The groups are shells around one centre, one inside the other: the same stretched ball of 2 dimensions in 10 sizes.
Some rows, each with its group after it:
336  374  235  91  243  -8  57  -152  -141  198  41  -3  253  199  76  -32  -317  169  78  -109  75  -159 -> Fubi
185  268  136  89  198  -23  -1  -154  -132  174  43  9  114  137  101  -55  -219  122  61  -80  64  -111 -> tato
-651  -315  -398  78  -53  -111  -311  -169  -86  58  53  70  -653  -211  242  -187  319  -135  -34  82  1  149 -> pobak
179  254  103  95  195  -19  -31  -140  -127  144  45  27  96  154  94  -51  -214  120  60  -79  66  -102 -> demip
-734  -410  -556  98  -81  -100  -442  -123  -66  -61  61  136  -770  -178  226  -181  377  -164  -42  97  2  198 -> pobak
432  463  360  79  273  -10  153  -180  -155  277  36  -46  366  198  79  -28  -382  201  88  -127  78  -202 -> Fubi
290  344  209  90  229  -14  43  -154  -139  195  41  -1  212  178  85  -40  -287  155  72  -101  72  -145 -> Mab
-118  29  -140  102  105  -40  -192  -121  -103  47  52  79  -197  65  128  -88  -22  26  28  -22  47  2 -> rep
-450  -179  -279  83  8  -89  -245  -162  -96  77  51  61  -472  -121  206  -154  191  -74  -11  43  16  88 -> rozo
-382  -119  -203  77  29  -87  -188  -176  -104  121  48  37  -396  -114  204  -149  145  -52  -4  30  19  60 -> Mab
-415  -143  -224  76  19  -91  -201  -176  -102  115  48  40  -427  -128  209  -154  167  -62  -8  37  17  70 -> demip
520  534  441  75  301  -6  209  -189  -164  314  33  -66  458  219  71  -19  -440  229  98  -144  83  -235 -> savuk
346  414  338  71  249  -26  152  -196  -155  299  35  -58  301  140  102  -48  -328  175  77  -110  69  -182 -> rep
-382  -111  -179  72  30  -92  -165  -186  -108  144  47  23  -387  -130  210  -153  144  -51  -4  31  18  55 -> ged
251  325  208  84  219  -22  51  -166  -140  214  41  -12  187  147  98  -50  -264  144  68  -93  67  -138 -> tato
-535  -252  -377  90  -19  -88  -319  -143  -85  19  55  92  -567  -128  207  -159  247  -101  -20  59  13  124 -> botos
-625  -297  -382  78  -44  -108  -301  -169  -87  61  53  68  -629  -200  237  -183  302  -127  -31  77  3  141 -> savuk
474  481  353  86  285  0  136  -164  -153  248  37  -30  391  237  62  -16  -407  212  93  -136  83  -208 -> ged
301  372  275  77  235  -23  104  -181  -148  257  37  -35  246  144  100  -49  -297  161  73  -102  68  -161 -> botos
-424  -180  -321  94  14  -74  -291  -134  -88  20  55  92  -471  -73  184  -139  176  -67  -8  37  22  93 -> rozo

New rows. What belongs after each?
-348  -128  -275  96  36  -66  -266  -131  -92  28  54  88  -402  -38  170  -127  127  -44  1  23  28  70 -> rozo
-585  -300  -442  96  -35  -88  -368  -128  -77  -22  58  114  -627  -128  206  -161  281  -118  -26  68  12  148 -> Fubi
-573  -258  -342  78  -28  -104  -276  -171  -91  75  52  61  -578  -182  231  -175  268  -111  -26  67  6  124 -> ged
-499  -199  -271  74  -6  -101  -225  -181  -99  111  49  42  -501  -168  226  -168  220  -88  -18  53  10  95 -> savuk
254  332  224  81  220  -25  67  -173  -142  230  39  -20  195  137  102  -52  -266  145  68  -93  66  -142 -> tato
170  279  189  76  195  -37  53  -182  -140  237  39  -25  126  91  122  -69  -213  120  58  -77  58  -120 -> tato
-323  -74  -153  75  47  -83  -156  -180  -109  140  47  26  -337  -98  197  -141  106  -33  2  18  23  39 -> Mab
207  320  257  68  207  -42  110  -203  -149  288  36  -53  177  77  129  -71  -239  133  61  -83  58  -141 -> ged
383  439  358  72  260  -21  163  -194  -157  300  35  -59  333  158  95  -41  -351  187  82  -118  72  -193 -> rep
528  538  442  77  303  -4  209  -187  -164  311  33  -64  464  225  68  -17  -445  231  98  -146  84  -236 -> savuk
266  361  295  68  225  -36  132  -202  -152  297  35  -58  230  101  119  -62  -276  150  68  -94  63  -159 -> ged
131  257  178  73  184  -44  52  -190  -140  246  39  -30  95  65  132  -78  -188  108  54  -69  54  -111 -> botos
-56  120  38  75  128  -60  -37  -184  -127  198  43  -5  -85  1  158  -103  -67  50  32  -33  41  -48 -> tato
408  451  357  76  267  -15  156  -186  -156  286  35  -51  350  180  86  -34  -367  194  85  -123  75  -197 -> Fubi
281  354  252  79  228  -24  86  -177  -145  243  39  -28  224  142  101  -50  -284  154  70  -98  67  -153 -> rozo
-90  59  -89  96  114  -43  -150  -136  -110  85  49  57  -158  55  133  -89  -40  36  30  -27  47  -14 -> tato
465  480  362  83  283  -4  148  -171  -154  263  36  -38  389  223  68  -20  -402  210  91  -134  82  -208 -> rep
543  542  433  80  307  1  196  -179  -162  295  34  -55  469  243  61  -11  -454  235  100  -149  86  -237 -> savuk
-321  -111  -264  98  44  -62  -261  -128  -93  26  54  90  -380  -24  164  -121  110  -36  4  17  31  63 -> botos
-259  -76  -247  103  62  -51  -261  -116  -93  9  55  99  -333  18  147  -107  70  -17  12  4  37  49 -> ged
328  385  275  82  242  -18  98  -174  -147  244  38  -28  264  166  91  -41  -314  168  76  -107  71  -166 -> botos
-558  -286  -444  101  -28  -81  -377  -118  -76  -39  59  124  -609  -102  195  -153  264  -110  -22  63  15  143 -> ged
-139  8  -171  105  98  -38  -217  -114  -99  26  53  90  -224  68  126  -88  -6  19  25  -18  47  12 -> pobak
318  387  294  76  240  -24  119  -185  -151  268  37  -42  265  145  100  -47  -309  166  75  -105  69  -168 -> Mab
506  513  401  82  296  -1  174  -175  -158  280  35  -47  432  233  64  -15  -429  223  96  -142  84  -224 -> ged
4  162  80  75  145  -55  -11  -185  -131  211  41  -12  -28  23  149  -95  -106  68  39  -44  46  -67 -> tato
-597  -310  -459  98  -39  -87  -381  -125  -75  -32  58  120  -641  -127  206  -161  289  -122  -27  70  11  153 -> rep
-154  7  -151  99  94  -46  -195  -128  -103  54  52  75  -225  43  137  -96  1  16  23  -15  43  10 -> Mab
-756  -423  -564  96  -87  -103  -443  -126  -66  -58  61  134  -788  -191  231  -186  391  -171  -45  101  -1  203 -> pobak
